The rows come from 4 hidden closed curves, with some noise, and rows from the same curve form a group. Each curve winds through 8 dimensions. The rows are also pushed far along 5 directions, which tell nothing about the answers.
Some rows, each with its group after it:
[ -2 -12  -4  62   6  35  -2  19  28 -26  11 -14 -27  -3 -19  -9  -9]
C
[  1   1 -45   2  -8  20   7  10 -26  40   5  -8  35   7 -25 -41  13]
H
[-18  17 -29  10  24  43   6  15 -25  -4 -10  13  12   8 -48 -24  26]
B
[-37  31 -20  17  -2  30   9  13  14  -4  17  -2 -41   8   0  32  10]
R
[  3  40 -23 -34 -38   8  -3  17 -10  40   1  -5  12  15   3  26  13]
B
[-18  22  13 -16  -2  18  15   1  -5  44  20   5  17  -1 -30 -22  28]
C
[-10  -7  14 -11  51 -12  -2   4 -22 -30  -5  17   6  -1  -8  -7  15]
C
[ -6  33   1 -15   7  12  16  31  21 -20 -18 -11 -42  13  18  41   8]
H
[-11  16 -21 -40 -12 -12   3  15 -20  45   6  -5   3   4  12  12  17]
B
[-11  10  62  -7   8   8   8 -11   1   8  22  12  15 -10 -24 -18  18]
B
[  5 -29 -24   8 -22 -14   2  -8   4   1   0 -21  11 -18   5 -25 -28]
R
[  1  -8 -53   1 -21  36   5  19   1  15  -3 -14 -25  11  -9 -13 -15]
R
[ -9  -5  21  41  27  23   2   0   2 -37 -16  10 -22   2   1  15  12]
H
[ 17  -5   9  15  18   6  10   2  14 -48 -21   3 -46  10   8  16 -20]
H
[ 28 -44  -6 -11  27 -22  -2  -8 -21 -12 -42   0   1   6  27 -19  -4]
H
[  3  31  36  -4 -20  -7   1  -4  22  -3  -7   0 -20   0  18  45   3]
B
[  4 -28 -36  20 -36  18  10   5  -9  11  12 -21   7  -7   1 -27 -23]
B
[  3 -32 -11  -5 -33  25  -7 -12 -16  54   6   0  40   3  -6 -34   7]
C
[-21   7  22  33  12  21  -5  -2  15 -17   1   2  -3 -12 -38  -6  10]
B
[ 14 -38  10  15 -34  -1   1 -20   8  21  -5 -17   4 -11  17 -21 -17]
C
[ 39 -32   7  14 -29 -16  -2 -18   6 -14 -40 -11  -6  -4  40  14 -28]
B
[ -5  20  12  -6  43  -8  15  17  -3 -18  -5   5 -53   5   1  14  10]
B
[-15  37  38  17  43 -11   3   7  45 -62  -8  -2 -54   5  17  42   8]
H
[-24  19  42  17 -34  15  -9  -9  18  16  37  -3  -5  -8   0  21  10]
H
[ 15 -47  -7  39  -4  24  -8  -1   4 -11  -9  -9  -2   1   5 -24 -12]
C
[ 25 -29  36  50  17  -7  -4 -31  30 -45  -6  -1 -13  -4   1 -22 -27]
H
[ 23 -43  43  -8   7   0 -11 -19 -18   6 -21  21  34   3  10 -10   8]
C
[ 28 -18  40  -8  -2  -6  -6 -24   0   4   4  15  25   8  -1 -19  -8]
H
[  0  28 -20 -32  11   6   8  26 -10  13   0  -2   6  23  25  12  28]
R
[ 21  10 -14 -54  -2 -23   4  10 -18 -10 -31   2   8  14  35  30  -2]
R
[-13 -28  41  50  -8   3 -10 -30  35 -14  16  -9  -7 -24 -16 -21 -16]
B
[ -6  11  -6  15   5  13  11  17  20 -21  -6 -14 -28   9  26  21   5]
R
[-13  28  25   1  17  -4  -5  21  11   1  33   1  -6   4  -1  15  22]
R
[  4 -11  -5 -10   7  -2   9  -3 -14  -3 -28  -3 -21   0  18  -1   2]
H
[ 19  -5  33 -42  -8 -30   5  -9  -9  26   4   0  24  -2  18 -12   2]
C
[-18  -5  12  30  14   0  -3   5  11 -43   7   0 -23 -11  -2  21  -7]
C
[ 15 -14 -40   5 -28  -9   5  -5 -15  24  -5 -18   2  -6  -1 -23 -21]
H
[ -6  29  -3  -2 -14   8   8  22  35 -13  12 -17 -35   0  -4  21 -13]
C
[  5  -7  13 -33   4 -25   1 -19 -25   2 -17  12  16   4  40  17   6]
R
[-12 -18 -13  -6 -34  15  13 -10 -13  51  23  -4  47 -14 -20 -39   2]
B
[ 19 -29 -25  22 -42  16 -10  -8  -9  17  -8 -15  24  -6 -15 -29 -19]
B
[ 18  14 -33 -24   4 -15  10  16  -4 -13 -26 -20  -1  15  35   3  -2]
H
[ -2   3 -21  -4 -23  26  -6  22  -4  34  20  -3   6   5 -17  -7   2]
R
[ 12  16   9 -30  17  -6  -4  26  -6 -16 -10   2   4  19  34  25  19]
C
[  8  24 -87   2 -21   2   6  45  -2   4 -10 -38 -31  13  19  17 -12]
C
[-19   3  20  -8  41   5   1 -22 -35  -1  -7  38  20   3 -15  -6  31]
R
[ -7 -25   4  31 -11  30  -1 -15  12  14  10  -3  11   1 -14 -23  -1]
R
[-12  17 -19 -24  -3   5   6  17  -8 -15 -12   1 -19   9  23  42   3]
C
[-11  18 -13 -23  26  -2  13  13   0 -10  -1  -2 -22   5   0  -5   6]
R
[ 18   8  37 -20   6 -21  -4   3  -5   0  -9   4  23  -1  29  10  21]
R
[ 13  -4 -16 -13 -21  -1  10   3  -8  26  -8 -15  35  -3  -4 -26   0]
C
[-25   5   6  20  27  38   8  -5  -2   3  15  13  11  -5 -60 -48  20]
B
[  0 -12  18 -26  -9 -34 -16 -14 -21  12   0   2  20  -6  32  11   7]
B
[  5 -24  11   6   9  26  12 -13  -7  23  -3  12  21  -4 -41 -51   2]
R
[-35  34  16  -8   8  28   6  12   0  -3  23   9   6   1 -29   6  24]
H
[  9   9 -18 -42 -28 -15  11  12 -14  43  10 -15  -5   4  24   4  -2]
B
[ 11  -9  33  -9   7 -19 -14  -8 -11  -6  -5  12  11  -5  20  10   9]
R
[ -1  -2 -12 -10  11 -17  -8  -3 -19 -19 -14   4   9   2  16  13   1]
H
[-12 -18  -4  40   4  12  -4  -9   5 -37  -4  -3  -3 -13 -14  -7 -13]
H
[ -7  34  -4 -33  -1  12  -5   0 -17  33   8  26  20   9 -33   3  21]
C

New rows, each followed by its group:
[ -8 -10 -19  29  17  40  -1  21  -7  -6   6   5 -10   1 -34 -18   6]
R
[-10   1 -44 -18 -14  24   4  11 -24  12   0  -4  23   7 -12 -18   5]
H
[-12   4  22  27   7  -4  -2   2  15 -16  -6 -12   3 -15 -11   2   6]
C
[ -4  24  56  16   0  -1   3   3  32 -13   7  -3  -4 -13   7  21  15]
R
[-11  38  33  10   9  -4   9  12  38 -22   5 -15 -25   0   9  21  10]
H
[ -1  -3 -24  -1  10  -7  -5   5 -32  -2  -6   4  11   4   4   0   7]
H
[ -7  31   4 -25  12 -17  -5  15 -25  -6   3   7   2  11  25  35  23]
H
[  5 -27  -8  40 -20  28  -4  10  18  -1   6 -14 -21  -6 -18 -14 -24]
R
[  9   3 -15   7  15  15  10   0  -2 -35 -33   9 -36  14  14  24  -5]
H
[ -7 -36  40  54  10  14   1 -18  25 -53 -11  -5  -6 -23 -21 -18 -19]
H
[-11  12  -2 -18  16  36   5  18 -15  20   5  17  14  11 -33 -15  24]
R
[-17  50  47   9 -13   3  -6  17  30  22  44  -1  -9  -6  -5  27  26]
R
[ 11  -5 -25  14 -47  -8  -5   9  32  12  23 -29 -20   0  25  18 -34]
B
[ -2  12  25 -29 -41  -2  -3  -7   6  43  14  -5  41   4  28  15  16]
R
[ 11  10 -13 -41 -19 -10  14   7 -12  39   6 -10  14   5   5 -15   2]
C
[ -4  28 -17   7  18  -8  14  21   2 -26  -6 -16 -43   2   9  15  -2]
H
[  4 -19 -29 -13 -43  -6   6 -26 -13  35   9  -2  57 -14 -12 -33 -18]
B
[ 12  -9  -1  24   0   8  -3  -9   9 -22 -11   9 -16  -6 -16  -1 -18]
C
[ 22 -30  -7  21 -36  18   1  -8  13  10 -15 -10  -4   1   4  -1 -22]
H
[  6 -24   6  14  10  19  15 -11  -1  10  -6   5   3  -6 -30 -42  -6]
R
[ 12   5  52 -23 -10 -27  -4 -17  15   6  -4   5   2   3  46  33   7]
B
[ 24 -45  43  13  -9  -3 -16 -17   5  -6  -8   2  29  -3  23 -14  -4]
C
[-21  -5  17  27  36  25  10   0   9 -52 -17   6  -8  -8 -27 -10   6]
H
[ 16 -19  -4   8 -48  -1 -21   2  -3  53  29 -11  33  -7   0 -18  -5]
R
[ -2 -19  58  23  27   9   5 -22   9 -26  -2  10   6 -15 -29 -35   4]
B
[-18 -11 -19  18   0  21  -3 -13 -15   6   2  12  -4   2  -9  -4   2]
R
[  7  42 -33 -63 -13 -27   7  17 -33  35   1  -5  14  14  23  15  15]
H
[-12  11   2  -9  26  -6  11  15 -11   1  -1   2 -32   0   3  11  15]
B
[-12  31  -9 -39 -16 -17  12   8   7  16  -9  -9   1  -2  18  31   8]
B
[ -8  21  45 -26  -7 -10  11  -5   7  21   5  -2  16  -7   2   3  19]
C
[ 24 -19  24  -4 -10 -26 -15   8   1  -2   5  -7  14  -4  28   9  -9]
R
[ 25 -15  35  -9 -16 -18   4 -14  15  -2 -13  -4  -7  -4  18  10 -21]
R
[ 11 -23  -9  17 -46   4  -8 -18  17  43  13 -11  11  -2  10 -12 -16]
B
[ 25 -11 -27   6 -32  10   1   0   9   5  -2 -10 -21  12   6   1 -33]
H
[ -6  24  32  -2   1  15  -7  -5  14  32  42  14  11  14 -27 -12  16]
H
[ -4 -11   4  -5  -7  -4  -4  -2  -5 -19  -9   2   3  -4  17  22  -6]
C
[-16  43   9 -24  31   4  21  -3 -14 -17 -21  26  -1   5  -6  22  26]
B
[ -3 -23  52  41 -10   2   4 -17  32 -25  -6 -10  11 -25   7  -2  -8]
R
[  3 -19  18  43 -31  11  -5 -15  20  21  31 -11  -7 -11  -5 -18 -13]
C
[  6  12  17 -62   7 -25  14   8 -27  22  -7   4   9   6  32  10  19]
B
[ 18  11  -7  12   9 -14   4   8   3 -42  -4   0 -35   4  36  30 -11]
C
[ 14   4  22  12 -18 -12 -11 -19  32   7  18  -8   4   4   8  -3 -12]
H
[ -7  23  25  10 -28 -27  -8  10  35  -8   6 -29 -19 -14  22  40  -8]
C
[ -2  21  28 -44  40 -13  20   4 -21  -5 -15  14   2   7  14   1  32]
C
[  3  -9 -31   7   2   8 -11   0 -12  13 -14   6  -7   3 -28 -12  -8]
C
[ -6   6 -14  47   0  26   1  18  14   1  17 -10 -19  -6 -21 -11   5]
R
[ 21  21   7 -32 -53 -21 -10 -25   3  51  28  -3  42   7   8  -9  -9]
H
[ 20  -4  -1 -64  17  -8  10   8 -24  -4 -37   8   6  17  31   0   7]
R
[-12   7 -42 -31   3  -2   8   9 -24  17   3  -3  26  -1  -9 -25   7]
R
[-21   6  16   8  -8  22   1  -6  13   4   9   2  25  -8 -34 -13  10]
H
[ -5 -15 -29  28  46   0   4  13  -5 -45  -9  -4 -23   0  -6 -16  -7]
R
[-15  11  24  15 -38  -9 -13  -8  30  -4  25 -13  -4 -13   3  28 -13]
H
[ 11 -15 -17  15 -50  12 -18  12   8  39  28 -17   6  -4  -3  -6 -17]
R
[  8  -7  -4 -33 -33  -8  -7 -11  -1  42  16  -6  26   7  13 -13  -2]
R
[-11  59  11 -39   6  -7   8   5  -9  21  19  10  17  11  -9   5  28]
H
[ -6  22 -31  -8  36   8   8  17  -1   0   3   9 -19  17 -21  -8   7]
B
[ 13  13  -4  -7 -16 -11  -1  13  22  -2  -4 -14 -32  14  46  42  -9]
B
[ -1 -15  19   4  10   7   3   1   1   5  -2  -4 -19   0   3 -11   7]
H
[  4 -45  11  25 -17  16  -4 -19  -6  -5  -1  -6  25 -12  -9 -37 -15]
H
[  6   7   1  26 -45  10  -7  -1  25  12   1 -18 -12  -6  -7  16 -16]
B
[ -3 -35   5  29   7  34   8  -6   0 -15  -9   1  11  -7 -36 -40  -8]
H
[ -6  -1  44  29   0   5   4 -33   8  -1   7  12   5 -16 -33 -20  -2]
H
[ 14   9 -25  -9 -68   0  -2  18  24  46   9 -37  -2   5  27  18 -15]
H
[ -9  10   8  36 -17  21  -1  -6  16  16  18   0   3 -13 -30 -10   6]
R
[ 14 -24 -18  12 -22 -15  -3 -11  26  -8  -9 -24 -27  -3  37   0 -32]
B
